The rows are grouped in 3 ways, from coarse to fine. Each group lies inside one group of the grouping before and may be the whole of it. The rows also spread widely along 11 directions, which tell nothing about the answers.
Some rows, each with its group in each grouping after it:
[ -9 -13  18  -7  -7 -24  34 -21   2 -30  21 -10  17  -6 -18  31 -13 -10
 -14  12  -1  11  -3 -26  -5 -33 -12  18  -5 -18   7  12] | Vak K_802 guvud
[ 20   1  25  -8 -27 -33 -21  16  19 -21 -15  20   1  16   4 -21  13   0
   9  -4  -1  16 -10  28   4  12 -20  -7  -5  13 -17 -19] | Vak K_629 tur
[  4  19  11  20  13  34   0   5  18  12 -42  26  -3   7  13 -18  -3 -22
   6  -9 -19  -4  22  24  42  57  43 -43 -13  -3   1  14] | lovoz K_872 kurik
[  2 -30  17  -6 -16 -42  -5  24   7  -1  -1  26 -36 -31   7  -4  21  74
 -47 -60 -23  -7 -46  24 -14  18  12  15  -5 -15  -7  -8] | lovoz K_46 gafo
[ 14  10 -15 -10 -21  32  -4 -15   8  14 -10   1 -15 -21  10  32  -5  -7
  19  -7 -20  10  -7   4  13  19  27  11  -3   8 -23  -7] | Vak K_802 bodim
[-15  -2  -6 -22  -6  10  32 -19  -1  34 -11  -2   6 -26  26   4   3  41
 -30  10  -7 -22 -18 -31  12  10  10  -3  15 -12  -4  -5] | Vak K_14 tovi
[  1   1   4   4   6 -35  -7  13 -11 -29 -39  -8  19  22   3 -21 -11 -30
 -25  33  11 -12  20 -11  -2  -5 -39 -40   6  47  10  -6] | lovoz K_46 linu
[-13   4   0  10  19  24   9   9 -13 -10  -8  -2  -6 -14 -12   0  -2  -7
 -19   0  -7 -14  -5   7  -9 -12  18 -19  14  23  22  29] | Vak K_802 Vopav
[-10  -7 -14   7  14  30  22  -3 -27  10   7   0  -7 -19  -4  22   3   9
   2  27   0   6   7 -22  13  -9   1   5   9   7  -9   9] | lovoz K_46 nefe
[ 16   4  -7  -2 -11  16   4   2  -6  -9  11  21 -24  -1   4  19   3 -12
  -1 -24 -13   0  -5   2  19  12  28  24 -22  -3  -5   8] | Vak K_629 femam
[  0  22   3   9  10  13   2  12 -16 -14   1  11   4   5 -26 -13   2 -41
 -16 -18   0  -1 -13  38  16  -8  41  -1   3   1  18  29] | Vak K_629 zuvok
[  5 -27  -5   0   6 -20  14   4  13 -27  35   8 -11  -1 -13  16  -7  12
 -23  -8 -10   1   0  -5  -4 -13 -20  25 -15 -17  11  12] | lovoz K_46 nefe
[ -4   7  15   4   1  10  27  -3 -21   5 -19   3   6 -15  -5   1   8   1
 -10  19   5  12  -4 -10  22   0  18  -1   6   2 -13   9] | Vak K_14 tovi
[ 35   8 -15  -6  -8  -1 -12   5  15 -18   5   9   2  26   5  -7  -8 -34
   1   9  -3   6  11   8  25  11  -9   8 -16  14  -2  -3] | Vak K_629 tur
[ 22  -5 -28  -2   9  18  -4   5  18  26   1   6  -7  -8  15 -12  -1  23
 -16  12 -14   0  -1  12  29  31  -4   5   5   1 -14  -8] | lovoz K_46 nefe
[ 13 -15 -11  -3 -15  13   5  -8   1  19  21   0 -15 -36  -8  34   5  29
  11   2 -15  39 -22  11  17   4   8  42   3 -17 -38 -14] | lovoz K_46 nefe
[ -1  -6  -6  -2   5  43  10  -3  40  -5  40  31 -28  -6   4  19  -5   9
  17 -36 -27 -16   1  14  -1  13  28   8 -19 -33  22  28] | Vak K_629 tur
[-10  -1  12 -12  -2  -7  33 -15 -13  -6  18  11  23  10   7  -1   4  -5
  -8  18   3  -7   5 -32  22  -9  -7   2  -1 -16   3  -2] | Vak K_802 Vopav
[-18 -26  23   7  22  -3  16   4  43   2 -12   5  -7 -21   3 -11  -5  53
 -32  -3 -19 -15  -4  13 -19  10 -15 -39  14  -5  23  21] | lovoz K_872 kurik
[ 23  -1 -29 -11 -10  -6  -8  18 -31 -20  42  12 -21   2 -15   4  10 -15
 -25 -36  -3  -3 -32  20   8 -22  20  52  -9   4  11  10] | Vak K_629 zuvok
[ 19 -16   9   2  -1 -47  19   9 -17 -47  22   1   2   8 -24   4  -4 -14
 -56 -13   0   4 -12  -8  13 -25  -3  38 -21  -4  11  15] | Vak K_802 Vopav
[  1  -3  -9 -28 -16 -22  25 -25  -6  -5  33  -3  32  15  11   6  -5 -11
 -10  17   5  -7  -3 -33  20 -17 -22  21  -1 -18   0 -16] | Vak K_802 bodim
[-10 -25 -21 -13  -8  -2  -3   5   0  -8  38  -3 -27 -31  -9  34   2  24
 -10 -46 -24  -5 -38  21 -35 -23  12  31   6  -7  18  10] | lovoz K_872 kurik
[ 13  12  -1  11  20  11  -4  22   7  -5  -4  19   2  15  -6 -42   5 -12
 -29   1  -1 -14   2  33  24  12  13 -16   2  12  18  25] | Vak K_629 tur
[-13   7  23   3   4  19  24 -12  11 -10  -3   8   8  -4  -9  14  -9 -13
   5  14  -2   4   9  -4   7  -7  10 -14   1 -10   7  21] | Vak K_629 zuvok

New rows. What belongs after each?
[  6  -4  25 -20 -34 -39  -6  -4  26 -14 -22   0   4 -10   3   5   3  12
  -3 -10  -7  16 -24  14 -13   3 -14   0   1   0 -17 -20] | Vak K_14 tovi
[ -4  29   6   2  19  26  15   4  -5  19 -41  24  24  24  29 -52  10 -14
  -9  28   8 -30  25 -11  44  37  14 -53   4  12   9   5] | Vak K_14 tovi
[  1   0 -25  -7  10   0  15 -16  14   7  -3 -21  24  -3   0   6 -27 -18
 -40   9 -12 -10  -2   2  18   4   3  -2   7  -5  17  11] | lovoz K_872 kurik
[ -2   9  -3  -6   8  22  10   7 -13  13  23  36   3  17  20 -32  23  12
   9   4   4 -19   1  -3  28  13   2  -6   4  -6   7   1] | Vak K_629 femam
[ -8  -3   9   7  18  29  18   4   3   1  40  30  -4  -2  -8 -15  16  16
   2 -10  -5 -11   0   9  15   0  17   3   1 -28  15  25] | Vak K_802 bodim
[  9 -14   8   3  14 -17  10  17  -9 -12   3   4   5   2  -6 -26  10  23
 -33  28   9  -4   1  -8   6 -14 -34  -4  12  26   3   7] | Vak K_802 bodim
[ 16   5 -10  -1  -8  22 -15   8  15   3  11   7 -16 -17 -12   7   4   0
   3 -17 -16  16 -23  43   4   5  23  18   5   2  -8   8] | Vak K_629 tur
[-12  18  12  18  14  54   7   1   8  11  19  12   7 -23 -36   0   9 -15
  21  -3  -7  24 -15  57  15  -5  49   2  18 -22   2  35] | Vak K_629 tur
[ 11  -8  15  27  12  51  23 -17  39   9 -15  11 -23 -32 -13  43 -15  11
  22  16 -25  37  25   2  32  34  25   1 -17 -25 -32  18] | lovoz K_46 nefe
[ -4  10 -19  17  31  28   5   6  -1   0 -13 -11   6  -5 -16  -6 -16 -32
 -30  -1 -12 -11   3  28  14   4  29 -19  10  12  28  33] | lovoz K_872 kurik
[ 10  -5 -21  -6  -5  35  -6  11  -6  13  -6   9 -38 -27  15  11  14  31
   6  -6 -15  -5 -15   0  -8   7  12   8   5  27  -9   3] | Vak K_14 tovi
[  4   6   5  -6 -13  -1   7  -5  -7   0 -28  -6   0 -18  -1   8   0  -3
 -11   9  -2  10 -12  -2   6   1  11   0   5  15 -14  -3] | Vak K_14 tovi
[  9  -9  30  13  13 -19  22   4  15 -26 -10  -4  10   2 -24  -7 -10   1
 -32  36   9  16  11  -2  12 -16 -28  -8   3   8   3  21] | Vak K_629 zuvok
[-10 -29  17   8  28 -39  25   3  22 -22  28 -21  32 -13 -42 -12 -11  27
 -53  30   9  14 -16  14 -12 -39 -46   5  26 -17  19  20] | lovoz K_46 gafo
[ -3  14  11  -4 -10  15   3 -13  19   2  -9   4  10  -9  -4  12  -6 -19
  11  -6 -14  12  -8  19  11  12  23  -6   2 -10  -7   2] | Vak K_802 Vopav
[ -9   4  24   6 -10 -43   5   3 -19 -23 -51 -11  12 -10 -14   8  -9 -20
 -30   7   2  13  -6   5  -3  -5  -1 -21   4  23 -10  -3] | lovoz K_46 nefe
[  8  16  -7  -5 -13  22   1  -3  -2  -7 -14  18 -15   5  14  10   2 -27
  13 -19 -12  -9   5  -3  15  21  33  -2 -20   6   0   3] | Vak K_14 tovi
[  4  -6 -14   7  20 -12  15   8 -23 -23  35   4  18  17 -23 -11   1 -25
 -22  19  13   4   6  -1  20 -24 -14  20  -1  -4  13  14] | lovoz K_46 nefe
[ -5   5   0  -4  10  22  16 -11  17   5  11  -7  19  -8 -12   3 -10  -4
   0  33   1   8  -1   6   9 -14 -11  -5  20  -3   6  13] | Vak K_629 zuvok
[ 10  16 -36   3  15  57  26 -20 -16  19  -8 -21   8 -11   3  26 -22 -29
  -7  56   1   1  23 -30  35  -3  10   1   9  25  -6  19] | Vak K_629 tur
[ -7  -6  12  19  30  25  24  -1  23  14  10   9  10 -17 -20  -6  -3  20
 -15  13  -8  13   2  20  25  12  13  -8  10 -31   2  23] | lovoz K_46 gafo
[-15   3  -1   3   8  17   2   7 -18   4   3   7  10  -2  -4 -10  13  -8
  21  11   1   5  -2  13   5  -5   0 -19  18  10   4   4] | lovoz K_872 kurik
[ 14  -2  -1  -4   1 -19  10   5  14 -31 -19  12 -12  14  13  -3 -13 -12
 -41 -19 -11 -31   8 -16   3  13   6  -9 -26   9  24  14] | Vak K_14 tovi
[ -9   3 -12  -7   2 -26  -9  25 -53  -4 -20   9   5   7  11 -33  20  -1
 -26   4  12 -21 -12   0   1  -7 -12 -20  17  42   4 -12] | lovoz K_46 nefe
[ 27  16 -15   4  11   6  17   6 -34 -13  21  12  20  37  -4 -22   3 -46
 -11  38  19   4  22 -18  56  -4  -4  18 -14   9   0   8] | Vak K_629 tur
[  6  11  26   6  20 -22  20  15   4 -23 -10  36  21  45  10 -60  12 -17
 -34   5  11 -27  23  -7  39  22  -1 -30 -18 -12  25  15] | Vak K_14 tovi
[  9   0 -14 -23  -5 -16  12   0 -18  29  24  12  18   0  21 -37  19  36
 -43   1   4 -16 -28  -4  34   6  -1  21  16 -12  -7 -17] | Vak K_802 bodim
[-11  19  16   8  14  16  -8   5  21 -11 -19  -1  21   1 -21 -22  -7 -32
  -5   2  -7  -1  -5  48  -4   0  16 -37  20  11  22  23] | Vak K_802 Vopav
[-13  18  -7   7  12  17 -18  22 -22  29 -51   0   1 -21   5 -35  13   4
 -21  -6  -7 -10 -21  44   5  21  31 -44  33  40   4   4] | lovoz K_872 kurik
[ 10  -8 -13 -22 -10  -2   1 -11  31   4  20 -10  18  -1   6  -5  -1  15
   8  29   0   9  -8  -2   0  -8 -39  10  14   0  -8 -16] | Vak K_14 tovi
[ 27  -5  -4  10  15  -1   1  17   0 -15   4  12  -9   9  -3 -21   3   1
 -29  11  -2  -5  10   0  23   5 -10   5  -8  19   3  13] | Vak K_802 bodim
[ 15  -8 -19 -22 -25  -8  -5 -14  20   4 -14 -16 -17 -28  15  34 -20  15
 -28 -20 -27  -9 -24  -3 -11   6   6  15  -2  15  -8 -10] | Vak K_802 bodim
[ 37 -13   4  16   3  14  13  18  -8   4   3  18 -38 -22  -6   4  14  37
 -30   7  -5  22  -6  -2  37  14  12  34 -13   6 -25  12] | Vak K_629 zuvok
[  9   1 -10 -12  -7 -14  -1   7  -9 -17  -3   0  -4   6   3  -3  -4 -10
 -27  -1  -1 -13  -9  -1   1 -11  -8   4   0  22  11   3] | Vak K_629 zuvok
[-15  -5  -4  -7 -16  14 -11  -6  -4  -7   6  -7  -6 -22 -12  38   3  -7
  51  11  -6  30 -11  13 -25 -21 -14   3  16  16 -21 -13] | lovoz K_46 nefe
[ -4 -10  27   2   5 -11  18   4  23 -25   1  17  -4   1  -6  -6   3  14
 -10  -2  -4  -6   4  -2  -7  -3 -10 -12  -9  -9  14  18] | Vak K_14 tovi
[ 13  -9  -9  -2 -12  15  -1  10 -17  -5   4   9 -38 -22   2  25  10  20
   3  -1  -7   5 -10 -10  -5  -9   0  21  -2  27 -12   3] | Vak K_629 zuvok
[  1 -14   1   4   3 -13   5  10   5 -16  -7  16 -24  -7   2   9  -3  11
 -28 -27 -17 -14  -2   2  -2  10   9  -2 -16  -3  10  12] | lovoz K_46 nefe
[  7  14   0  -9 -20  13  -3   1  -8 -17   2  31 -10  21  18   4  12 -32
  41 -15  -3  -6  12  -9  11  14  14  -1 -24   4  -3  -8] | Vak K_14 tovi
[ 15  18  -8   1   8   7  10   3 -10  10   5   7  25  12  -2 -30   1 -20
 -27  19   7   3  -4  17  49  10  15   6   5  -5  -1   7] | Vak K_629 tur
[ 22 -14   9   7 -26  -9  -1  -7   3 -15 -32 -11 -23 -27  -9  54 -11  -1
  17  20 -12  48   5 -11   5   6 -13  19 -15  22 -48 -18] | lovoz K_46 nefe
[ -8  -5  24  -3  -4 -24 -13  18  17 -24 -11   2  -2  -9 -19 -15   5  11
 -20 -13  -3   0 -26  41 -29 -19 -14 -17  20  19  15  12] | Vak K_629 zuvok
[  7   8  20   7 -10   2 -13  17 -21 -14   2  16   2   0 -17 -11  25 -16
  28   6   5  30 -13  28   9  -8   2   5   9  17 -20  -6] | Vak K_802 Vopav
[-22  -7   9 -28 -20  -1   6  -9   3  34  18  -2  14 -35   3  -2  21  58
   7  11   2  13 -46  16 -14 -18 -16   5  44 -10 -18 -20] | Vak K_629 zuvok
[ -3 -17  -8  14  24   1  -4  30   4 -14  25  21 -29 -11 -19 -14   8  21
 -46 -49 -18 -23 -21  38  -8   1  26   8  -3 -11  33  35] | lovoz K_46 linu
[ 20  15 -19  10  17  34  -3  -1   8  11   4  10  22  25   2 -22  -4 -40
  16  39   3  10  30  10  54  26  -2  -9   0   0  -9  -2] | lovoz K_46 linu
[  1  -5 -18 -19   5 -10  11   3 -11 -19  48  13  10  29   9 -17   6  -8
 -12   8  10 -28   2 -19   4 -26 -31  12   2   1  28   6] | Vak K_629 zuvok
[-24   0  -1 -14  13  21   6  -5  35   9  29   9  10  -7  -2 -16   0  20
  -7 -13 -10 -25 -19  31 -15  -9   1 -18  26 -21  35  21] | Vak K_629 zuvok
[-17  11   8 -14 -14 -16   4  -8 -34 -11 -13 -14  31   4  -1  -2   6 -24
   9  34  19   5  -5 -16  -7 -30 -25 -17  26  35  -6 -14] | Vak K_802 bodim
[-14   3  -4  16  16  52  12 -16  27   9   6 -11   1 -31 -30  37 -19 -16
  13   8 -18  22   2  28   6   0  30  -2  11 -21  -1  28] | lovoz K_46 linu
[-11 -10   9   0  -9   9  -6   7   4  22 -25   6 -17 -36   9   8  13  45
   6  -4 -14   8 -20  14 -12  15   3 -17  20  14 -21 -11] | lovoz K_46 gafo
[-10   2  23 -20 -24 -15   1 -21  54 -16 -15  -4  16  -5  -1  18 -21  -8
   8  -6 -13   3 -10  19 -21  -3 -12 -22   7 -11   5  -2] | Vak K_629 zuvok
[ 12   0  -1   5  -2 -14  19  10 -55 -23  22  -3   2  -3 -32   7  10 -19
 -31  16  17  21 -15  -7  22 -38   4  43   1  12  -6  15] | Vak K_629 zuvok
[-12   4  24   1   6   2   3   5  23  -2 -19   6   7 -11  -8 -14  -2  11
 -13   1  -5  -4 -12  30  -8   2   0 -30  18   6  11  18] | Vak K_629 femam
[ -4   8 -12 -19 -12  22   1 -11  -2  15  13  -3  12  -5   7   6   4  -1
  28  29   4   8  -8  -2   7 -11 -16   2  23  11 -11 -13] | Vak K_629 zuvok
[ 15 -16 -40 -26 -15 -20  16 -15 -10   8  14 -11   0  -4  28  24 -14  10
 -38  -2 -14 -15 -11 -35  18   4  -8  30  -7  -2  -2 -17] | lovoz K_872 kurik
[ -5   6 -18 -17  -4  -8  -9   3 -15   2   5 -17  19  -7  -4 -12   3  -6
 -21   4   1  -8 -30  19 -11 -23  -8   0  31  26  11  -5] | Vak K_802 Vopav
[-11  -8  22 -13 -23 -16  34 -29   7  -1  -1  -1   1 -31  -4  42 -12  14
 -29 -24 -18   6 -23 -14   5  -2  31  20  -8 -35 -10   4] | Vak K_802 bodim
[ 15   8  30  29  14  11  -3  27 -16 -33  -2  30  -8  19 -21 -23  21 -25
  24  18  11  21  25  13  22   1  -3 -13 -11  25  -6  17] | Vak K_802 bodim
[ 31  18  -9   6  -4  35   1  -7   7   7 -11  11  -4   6   8   8  -6 -31
  13  13 -11  12  19   0  50  33  26   6 -17   5 -22   0] | Vak K_802 bodim
[  3  11  -1   3   7  22  14  -2 -14  -6  -8  13   2  12  12  -5   2 -22
   9  22   1  -8  21 -22  23   7   5 -15  -5  18   2   7] | Vak K_802 guvud
[ 17  -2  -4   2  -3  -6  -2  13 -15   1  13  27  -1  17   9 -23  18  -1
  -4   2   4   5   5   4  40  20  -1  12 -10  -9 -16 -15] | lovoz K_46 linu
[-18  11   3  -9  10  28  16  -6  17   8  31  31  17  21  18 -24   9  -2
  22   4  -1 -23  10   2  17   9   1 -21   4 -26  20  11] | Vak K_629 tur
[ -8  -8 -21  -7  13   7   9   0  -5  -7   7   1   1   9  13   1  -7  -9
 -11   2  -7 -25  10 -14  -2  -3  -9 -16   2  13  26  10] | lovoz K_872 kurik
[ 22  -2   0   8 -10 -23   1   5  -9 -13 -42  -4 -10  -7   1  16 -12 -14
 -34   5  -9  12   5  -6  21  16   5   2 -15  23 -21  -5] | lovoz K_46 nefe
[ -3   7 -21  -4  -5   3 -13  10 -43  24 -20 -17   7 -30 -10  -1  12   0
 -12  17   5  19 -32  23   5 -12   6   7  35  35 -25 -15] | lovoz K_46 nefe
[ -4  -2   9  -1  -1  -9  12  -2  -7 -11 -12  -8   2 -17 -12  11  -6   0
 -26   5  -3   1 -10  -2  -3 -14   2  -3   8  16   2  11] | Vak K_802 bodim
[ -9 -30   5   0  26  10  26  -5  52  12  10  16  -5  -6  22  -9  -7  63
 -16  23 -16 -25  21 -23   0  19 -40 -29   3 -20  13  10] | lovoz K_46 nefe
[ 17   6 -26 -13 -14  23   7 -20  13   8   1  -5  -7 -12  11  31 -19 -16
  -7  -8 -21  -3  -3  -7  21  15  25  18 -11  -1  -8   0] | Vak K_802 bodim
[  7  17 -28   5  20  60  27 -17 -11  17  -5  -5   3  -4   7  15 -17 -27
  -5  42  -1  -9  25 -28  40   6  17  -5   3  13   4  23] | Vak K_629 zuvok
[-24   4 -15  -6  12  29  25 -22  11  11   1 -18   2 -34  -8  29 -23   0
 -37 -17 -23 -26 -18   4 -11 -10  38  -5  15 -11  28  34] | Vak K_802 bodim
[ -5   3  -1 -12   1  -1  13   3 -29  20  11   0  21 -11  -1 -23  19  24
 -22  25  13   4 -26   4  17 -15 -10   8  31   8 -10  -4] | Vak K_629 femam
[ 22 -13  20  14   7   7  25  -1  26   6 -10   9 -15 -25  -8   6  -5  35
 -40   9 -12  18  -3   3  32  22  12  14 -10 -16 -15  18] | Vak K_629 femam
[-24   6  40   8  23 -13  26   2  15 -21 -22  10  24  12 -13 -31  -7  -6
 -33  20   9 -16  10   7  -1 -11 -11 -49  14   1  32  31] | Vak K_629 zuvok
